The rows are grouped in 3 different ways at once. Each group adds its own fixed numbers to the row, and there is some noise. The rows also spread widely along 12 directions, which tell nothing about the answers.
(in the rows, 100 means zero)
Some rows, each with its group in each grouping after it:
[74,103,106,138,97,119,95,82,91,118,102,92,141,125,129,95,98,65,95,100,101,58,135,111,95,101,132,134,91,97,132,112,109,118,102,80,101] -> q564 q681 q118
[84,117,118,82,127,113,130,81,98,111,84,65,128,126,88,129,116,98,61,96,118,84,92,108,125,118,95,131,78,97,93,100,103,100,78,84,123] -> q768 q930 q139
[126,120,95,73,149,100,130,102,94,71,87,75,98,105,96,89,111,116,73,105,127,108,95,124,91,86,119,78,73,92,52,76,74,106,95,90,94] -> q768 q70 q118
[102,92,110,75,102,98,93,109,112,70,86,80,122,125,95,102,118,76,78,101,98,86,112,88,79,106,117,149,91,126,117,112,92,99,83,85,106] -> q523 q70 q465
[107,89,92,97,69,91,88,99,106,101,76,86,115,110,83,91,132,89,107,67,90,94,102,90,117,115,98,101,85,112,88,84,114,124,101,98,126] -> q422 q930 q138
[116,115,66,76,106,103,105,77,79,66,98,80,110,122,67,77,112,101,108,124,107,102,116,112,104,78,134,127,79,113,116,78,69,85,124,93,96] -> q133 q681 q773
[101,108,95,89,115,90,114,78,94,74,88,78,120,121,101,124,102,113,84,98,85,100,95,128,99,129,96,163,106,124,123,64,70,116,81,72,137] -> q133 q681 q773
[92,100,108,67,104,89,97,77,107,77,101,89,115,108,69,107,118,87,94,93,84,89,104,101,96,114,110,152,95,119,130,101,86,94,94,89,111] -> q564 q681 q138
[99,102,94,69,107,70,93,63,102,64,98,95,118,105,71,129,117,101,92,73,72,106,79,125,102,129,86,150,102,98,103,65,88,108,105,99,122] -> q523 q681 q139
[101,131,93,93,131,97,103,82,93,82,94,86,104,91,96,83,106,107,110,103,85,108,98,142,82,101,107,89,70,116,106,85,73,96,111,106,119] -> q422 q70 q474
[62,106,120,88,100,94,116,83,127,134,100,66,125,110,98,107,115,80,71,64,82,54,115,130,124,119,126,127,64,93,88,98,131,113,95,78,68] -> q422 q70 q465
[82,95,113,89,91,91,102,96,118,95,83,75,133,116,104,107,108,92,71,82,101,84,89,111,93,126,90,132,90,108,96,101,105,124,86,91,120] -> q422 q930 q474
[89,102,88,89,88,110,88,107,86,94,57,66,132,125,111,96,135,83,65,93,124,75,102,100,100,105,99,128,76,112,78,121,93,100,93,117,114] -> q523 q681 q465
[65,113,119,127,133,107,116,46,87,111,104,112,119,100,84,120,85,87,108,98,85,61,122,130,105,109,113,137,91,90,131,90,98,115,112,82,105] -> q422 q70 q474
[65,86,122,81,105,79,115,78,134,91,112,76,136,116,96,115,98,90,70,74,98,87,84,126,89,130,102,143,92,85,100,96,114,129,104,89,91] -> q133 q930 q773
[91,79,128,98,105,73,109,98,125,82,106,86,118,95,88,108,112,98,102,72,101,108,80,113,95,132,87,95,95,93,92,92,100,143,97,98,130] -> q422 q70 q773
[96,133,87,70,139,113,95,83,93,95,52,108,92,98,109,99,110,86,75,76,76,76,122,128,66,98,122,121,75,130,79,89,86,79,93,97,84] -> q422 q930 q138
[93,93,132,75,90,88,113,88,136,106,130,68,133,135,70,129,117,74,88,81,75,84,113,91,134,125,121,154,89,104,139,86,131,110,82,58,106] -> q422 q70 q139
[45,92,148,85,137,83,114,55,127,86,132,91,140,99,82,137,101,80,81,82,97,76,78,127,88,133,92,147,89,66,126,121,108,114,111,110,100] -> q523 q681 q465
[88,103,101,106,110,95,90,104,107,105,81,93,102,87,116,75,121,79,103,73,86,85,119,123,71,103,120,75,79,123,83,113,98,109,99,103,95] -> q768 q70 q773
[92,136,120,78,161,107,103,88,109,88,126,80,110,92,99,90,117,89,109,101,84,119,93,135,75,103,115,79,58,113,131,111,82,77,106,113,120] -> q564 q70 q118
[69,104,133,96,143,95,131,52,108,98,126,94,114,86,61,101,92,98,105,109,111,80,94,125,98,101,107,99,73,72,117,110,96,114,117,93,98] -> q564 q930 q474
[102,94,103,76,102,97,102,93,85,87,68,81,120,119,76,119,133,98,72,88,121,80,94,91,121,115,85,137,92,109,84,100,92,106,83,100,135] -> q564 q681 q474
[68,103,130,88,99,108,118,91,120,124,108,54,131,124,92,105,123,74,78,92,102,70,113,102,120,114,120,128,77,106,121,126,118,101,86,82,98] -> q768 q70 q138
[57,102,123,90,103,87,88,66,116,90,112,84,140,113,92,130,114,76,92,74,69,90,85,123,92,141,88,164,99,101,141,103,107,105,106,108,123] -> q523 q70 q138
[93,98,107,85,123,96,122,75,83,83,75,84,120,114,78,128,113,108,66,94,128,76,89,109,116,112,85,135,93,83,71,86,88,120,92,95,118] -> q523 q681 q474
[82,115,117,103,124,110,118,74,111,121,107,91,123,111,91,119,110,83,96,75,87,74,114,114,122,113,119,109,70,84,109,80,129,108,106,86,99] -> q422 q930 q465
[83,120,101,97,131,103,78,91,97,96,71,104,104,92,123,99,120,77,97,73,64,89,116,131,57,116,108,112,85,142,109,107,87,89,94,107,113] -> q523 q70 q773
[56,110,114,116,111,121,102,75,88,120,95,68,149,128,118,112,114,72,72,98,124,61,103,115,109,108,104,134,76,80,111,129,107,104,109,113,110] -> q523 q681 q118
[107,108,83,99,104,104,80,102,98,87,77,110,115,111,121,87,114,73,96,75,90,86,123,108,66,92,123,95,84,109,86,91,113,102,114,106,94] -> q523 q930 q474
[62,105,113,110,107,103,116,73,102,100,108,69,152,126,103,108,96,95,81,103,122,87,83,127,103,117,93,132,83,76,115,105,106,120,115,104,121] -> q133 q930 q474
[89,90,111,126,130,96,102,76,88,80,83,122,100,76,98,92,96,90,116,89,102,86,111,121,62,101,103,85,95,96,91,105,80,132,112,106,110] -> q523 q70 q138

New rows. What belongs after each?
[114,115,85,92,115,108,90,92,88,74,66,95,102,110,107,81,103,92,91,112,88,90,118,104,62,93,119,130,94,142,111,100,66,95,84,77,111] -> q768 q930 q118
[100,125,88,88,130,109,99,81,91,70,92,102,120,115,98,91,97,90,93,106,95,97,110,122,71,95,127,129,81,109,118,86,84,87,114,97,100] -> q564 q930 q465
[81,107,103,108,120,124,97,89,86,103,79,106,142,136,113,123,110,68,74,83,120,71,117,98,97,101,110,131,87,85,98,105,123,99,111,111,113] -> q133 q930 q474
[84,115,117,115,150,111,121,85,89,78,81,87,108,89,122,89,85,102,89,125,116,93,100,138,48,103,100,106,86,117,109,121,51,118,87,95,123] -> q523 q70 q138
[90,98,83,96,52,68,71,110,128,100,80,71,127,101,132,76,117,93,91,54,55,105,87,138,73,141,92,118,92,139,95,87,103,131,87,89,121] -> q564 q930 q139
[81,100,100,108,84,94,118,69,103,94,119,58,141,133,86,92,96,94,88,117,110,78,102,120,119,102,124,150,87,79,121,86,98,127,116,73,89] -> q523 q70 q118
[93,104,107,70,97,91,85,105,107,105,69,77,115,108,90,109,142,82,76,61,83,93,98,105,106,127,92,124,81,134,89,107,104,95,75,102,125] -> q564 q70 q139
[101,110,84,96,109,83,105,94,103,68,77,84,120,107,141,107,96,113,69,73,91,101,86,152,68,125,97,127,101,98,69,57,79,135,94,91,109] -> q523 q681 q138
[115,96,107,80,109,89,96,112,103,91,53,93,102,108,109,127,129,94,69,58,80,83,106,102,93,129,87,126,100,132,69,77,102,120,61,77,128] -> q523 q70 q474
[59,106,115,81,109,87,99,65,117,106,113,80,138,109,81,121,122,82,85,62,94,86,76,124,113,126,90,115,73,68,95,98,132,105,128,125,103] -> q523 q930 q474
[96,78,110,93,95,82,112,83,119,92,108,92,114,110,85,108,106,87,97,79,84,74,121,106,103,113,123,135,100,103,108,82,107,131,93,63,91] -> q133 q681 q773
[82,91,132,79,111,78,119,96,142,97,125,74,138,111,97,118,111,91,74,64,104,104,75,119,103,131,98,101,80,71,86,91,129,129,99,95,106] -> q564 q930 q139
[91,140,95,64,144,105,121,68,103,84,112,66,105,99,94,92,106,104,89,111,85,98,99,149,86,97,123,112,62,108,115,90,72,80,109,96,89] -> q523 q681 q138
[120,107,87,99,111,95,90,100,85,62,89,93,121,111,104,103,119,98,104,95,104,123,88,111,83,111,89,100,94,107,101,84,76,111,102,113,149] -> q523 q681 q139
[83,93,110,128,102,98,112,84,110,120,81,100,98,78,117,77,95,90,107,78,86,64,127,124,76,106,117,78,88,112,84,105,100,141,89,70,90] -> q768 q930 q138
[103,131,117,69,143,100,115,99,120,103,95,79,114,109,113,135,125,101,73,58,75,105,88,125,104,132,93,96,78,108,87,69,118,94,79,91,127] -> q768 q930 q474
[90,70,125,88,99,78,103,92,128,98,101,104,102,87,81,99,118,74,97,66,85,61,125,92,90,108,124,106,92,104,91,114,115,125,87,76,74] -> q768 q681 q465
[63,85,97,102,90,85,83,91,112,105,74,102,123,99,118,86,108,68,77,54,92,57,120,129,73,108,122,122,83,98,67,114,116,123,111,107,60] -> q133 q70 q465
[72,87,120,109,98,86,103,55,105,100,119,86,110,85,46,85,111,84,135,106,82,77,109,109,109,104,111,113,77,104,142,120,92,115,117,91,106] -> q523 q70 q465
[55,103,113,113,117,103,109,51,82,99,88,99,132,108,75,112,93,86,87,106,121,59,103,121,106,105,100,148,90,80,109,112,92,112,118,107,102] -> q422 q70 q474
[81,106,88,61,89,67,95,81,122,81,85,68,112,94,90,80,111,109,79,77,76,100,76,146,78,126,98,136,85,123,85,84,81,112,103,94,92] -> q564 q930 q773
[68,109,135,84,125,102,104,96,122,100,104,65,132,110,114,118,123,82,76,79,97,98,82,122,86,132,88,114,77,105,113,122,104,104,88,114,127] -> q523 q70 q138
[97,68,129,82,89,82,98,104,125,100,94,86,120,114,75,113,132,74,83,63,104,75,103,77,120,118,105,117,91,94,81,105,126,129,86,87,104] -> q422 q70 q118
[90,120,100,39,108,86,93,87,121,65,107,64,130,120,73,107,133,94,79,84,89,124,64,113,94,122,93,134,80,109,114,96,96,74,110,122,118] -> q768 q930 q138
[92,114,117,100,150,117,98,82,85,80,104,103,121,104,93,112,117,77,109,107,114,104,102,103,80,99,99,91,78,97,127,127,85,86,107,125,139] -> q523 q681 q139
[85,118,107,78,154,108,122,59,79,71,92,93,122,115,73,131,108,99,74,105,123,84,90,120,105,102,102,141,81,75,97,91,83,89,112,112,107] -> q523 q681 q465
[107,94,114,52,112,90,96,113,131,60,102,80,115,118,94,93,114,73,72,98,92,93,113,96,62,98,134,137,84,123,111,113,96,92,87,84,78] -> q523 q70 q465
[103,103,75,65,78,95,83,97,109,79,96,71,119,125,77,67,128,80,102,99,92,103,110,99,92,89,130,120,72,126,114,102,99,83,121,104,92] -> q133 q930 q773
[76,120,138,54,148,110,98,97,129,92,113,83,126,111,106,129,128,68,75,75,86,94,95,109,79,123,106,121,72,110,128,128,108,71,88,120,116] -> q422 q681 q138
[104,130,94,102,141,110,108,87,87,71,80,102,128,120,123,126,95,106,82,84,100,115,85,135,80,122,92,122,95,92,96,55,86,109,103,106,140] -> q422 q930 q138
[86,105,117,73,126,103,117,97,106,112,71,83,121,119,96,129,125,85,48,61,119,73,98,112,118,114,102,117,72,87,48,97,119,106,85,103,94] -> q422 q70 q139
[73,97,112,100,108,91,89,66,105,115,81,104,95,75,93,99,120,79,109,66,58,61,121,122,84,118,105,112,87,126,108,113,96,110,92,91,99] -> q523 q681 q138
[91,81,111,99,93,97,98,91,105,78,107,90,144,134,90,120,113,77,90,91,108,84,108,89,106,114,110,153,100,92,126,99,110,117,101,93,118] -> q133 q681 q465
[113,124,79,82,84,107,84,94,93,101,83,69,126,136,91,106,138,85,99,85,73,107,104,98,122,114,103,128,78,130,122,76,109,83,95,93,140] -> q523 q930 q139
[122,124,67,90,95,103,87,109,83,82,72,68,127,129,122,95,130,104,81,83,102,110,91,120,110,109,103,111,80,109,78,61,89,104,101,108,133] -> q422 q681 q118
[102,98,94,126,125,100,107,77,75,93,56,114,93,80,99,89,98,104,105,94,106,84,108,120,73,100,91,82,90,111,70,97,73,134,94,92,123] -> q523 q930 q139
[76,108,102,103,118,96,107,83,95,94,72,88,121,97,112,105,107,101,74,82,109,76,92,136,91,119,93,118,80,95,75,98,85,120,96,109,109] -> q422 q681 q465
[101,99,98,96,102,103,105,94,103,76,99,71,113,111,89,65,102,95,113,135,103,106,108,105,72,94,116,114,82,139,144,119,66,105,97,83,125] -> q133 q930 q773
[58,102,139,93,137,101,133,79,115,94,113,76,146,124,101,131,96,84,55,94,128,73,92,122,99,118,110,144,88,65,100,112,111,113,98,96,90] -> q768 q70 q465
[79,81,134,88,104,94,124,86,115,115,97,68,127,118,82,136,128,88,69,74,112,69,96,94,134,130,91,129,89,90,90,102,120,127,79,83,118] -> q523 q681 q773
[133,104,78,67,88,101,96,129,106,71,69,68,109,120,101,70,128,100,82,95,118,115,95,96,87,93,111,87,73,122,67,89,87,106,95,103,117] -> q422 q930 q138
[56,97,128,83,118,104,122,64,111,126,106,66,120,105,73,112,122,77,80,92,108,55,108,111,122,108,113,124,70,90,104,129,111,103,100,93,85] -> q523 q681 q773
[106,74,132,99,91,92,124,109,126,121,108,72,109,101,88,97,122,85,96,80,105,74,120,86,123,109,117,81,80,107,92,110,118,140,66,56,109] -> q564 q681 q139
[87,102,113,81,110,89,109,72,120,73,146,73,148,135,86,123,108,83,86,93,101,98,86,112,113,114,118,142,91,61,129,78,116,110,123,95,99] -> q523 q681 q118
[94,108,102,86,91,95,97,100,108,114,64,74,107,107,103,106,127,93,80,64,74,79,109,116,110,127,100,128,84,133,85,84,103,113,74,82,115] -> q422 q70 q138
[93,115,111,67,127,101,98,99,121,79,107,79,135,128,120,122,113,81,61,79,97,95,92,117,85,117,115,140,85,94,105,90,105,95,93,100,101] -> q422 q681 q118
[89,138,92,80,136,113,106,74,85,82,105,86,141,130,101,130,118,96,79,82,106,107,86,135,113,116,105,134,80,75,106,66,100,82,123,123,121] -> q564 q681 q138
[88,108,91,58,96,89,91,90,112,83,79,65,104,102,81,71,121,85,82,102,80,79,111,117,78,97,125,140,69,141,107,120,78,83,94,91,76] -> q523 q70 q465
[109,94,71,99,58,94,77,112,88,83,69,65,126,118,108,78,139,96,98,87,109,105,91,102,103,111,88,103,86,118,84,95,88,119,105,116,140] -> q523 q681 q138
[97,108,91,87,92,107,98,101,101,91,92,68,143,138,102,103,124,81,75,90,120,102,90,102,106,105,104,116,77,89,91,98,115,102,110,111,117] -> q523 q930 q139
[90,100,107,109,120,97,86,103,101,87,80,101,109,86,123,84,113,82,99,83,95,91,107,123,54,104,101,78,82,116,88,121,91,114,102,117,114] -> q523 q70 q474
[106,114,71,81,77,77,78,96,111,75,90,70,124,111,106,85,125,103,102,71,62,120,81,132,90,125,96,117,81,120,102,60,97,108,113,104,122] -> q523 q930 q465
[80,102,101,83,74,77,82,92,123,91,95,63,123,97,97,75,118,95,100,88,69,101,81,126,78,130,87,125,83,139,125,112,88,112,94,96,129] -> q564 q930 q474
[81,83,128,103,117,89,93,90,114,100,71,112,123,102,111,136,111,82,74,46,93,76,90,102,86,139,80,124,103,93,77,95,118,138,80,98,126] -> q422 q930 q118
[131,98,112,99,128,114,122,126,104,83,86,83,113,120,113,102,116,94,86,97,125,103,109,88,91,98,112,73,77,101,81,89,103,123,80,82,129] -> q523 q930 q465
[99,117,98,88,112,95,95,111,119,98,100,82,114,108,124,91,123,81,93,68,74,101,116,127,80,111,128,89,79,119,95,87,111,99,101,95,94] -> q768 q70 q773
[81,84,109,104,73,82,123,82,118,96,99,63,132,110,86,88,98,109,88,95,121,87,80,119,112,119,95,116,86,80,87,91,99,151,107,87,108] -> q422 q930 q138
[63,116,111,65,115,84,101,65,109,101,103,65,117,88,68,108,137,98,93,76,81,92,75,131,118,127,87,115,66,104,105,111,93,85,106,122,112] -> q768 q681 q465
[110,110,104,47,100,86,107,109,125,67,117,42,129,130,76,99,132,101,84,100,92,128,78,108,112,118,105,134,71,121,125,88,92,90,91,96,126] -> q133 q70 q465
[96,83,104,104,66,82,79,91,130,98,131,96,126,107,83,75,118,60,131,77,72,97,121,91,93,100,132,90,87,101,131,106,132,112,121,91,93] -> q768 q930 q139
[70,113,121,79,136,100,100,77,118,91,120,89,138,116,94,128,121,76,89,70,94,107,79,118,94,125,97,109,77,78,115,100,124,91,125,129,117] -> q523 q930 q773
[98,111,100,77,118,79,88,104,117,68,97,86,120,95,122,101,118,95,85,73,84,119,81,134,60,124,93,100,90,113,90,97,84,103,93,116,120] -> q768 q681 q139
[77,101,126,113,125,122,101,87,91,124,99,101,127,107,95,111,127,60,100,85,116,71,122,93,109,101,112,90,72,92,112,138,117,96,99,113,120] -> q564 q681 q139
[67,104,127,78,125,89,93,70,118,82,111,93,121,102,83,113,110,71,95,90,69,82,105,116,74,119,113,153,86,115,144,118,97,89,101,96,98] -> q523 q70 q465
[81,124,114,111,138,112,128,65,81,110,92,76,125,115,95,132,106,105,85,97,106,81,97,132,126,118,91,123,81,87,103,77,98,112,99,90,132] -> q523 q70 q474
[110,95,95,66,93,79,90,114,136,66,96,87,111,106,106,73,110,81,84,82,80,95,110,107,55,101,132,116,87,125,94,96,99,107,93,81,73] -> q768 q930 q465
[105,70,118,92,72,90,104,133,130,94,106,64,141,133,101,99,136,72,78,67,127,92,100,80,117,110,115,90,79,78,70,102,141,135,100,99,101] -> q523 q70 q465
[67,117,95,82,109,85,106,60,107,108,94,73,117,102,99,110,114,98,78,70,70,73,97,151,106,125,106,140,81,103,94,79,98,104,108,91,87] -> q523 q681 q773
[75,120,112,67,114,89,106,80,124,83,132,55,148,127,91,110,118,93,78,89,104,117,59,126,106,123,97,125,75,74,116,93,110,93,121,120,114] -> q768 q930 q118
[94,75,150,76,107,90,120,109,137,108,100,74,118,109,77,123,127,84,78,69,98,81,98,77,116,132,96,115,84,112,104,115,125,126,58,69,125] -> q564 q930 q465
[103,140,92,74,143,123,92,77,85,100,80,100,101,107,84,113,135,82,105,80,74,100,111,110,101,100,111,99,65,118,111,87,102,63,109,115,121] -> q523 q930 q138
[100,83,102,119,81,116,102,82,78,112,86,88,118,120,69,85,120,76,110,115,120,55,138,69,130,84,127,125,88,109,120,119,97,117,93,72,111] -> q564 q681 q118
[87,99,113,129,108,113,94,110,109,126,82,105,114,102,131,90,113,62,101,67,87,62,143,108,85,101,133,82,74,111,92,111,125,119,92,88,92] -> q422 q70 q465
[97,83,90,115,65,80,98,75,112,111,114,88,115,98,76,63,108,87,125,78,83,79,116,112,116,98,131,91,82,88,97,77,120,141,124,74,81] -> q564 q930 q118
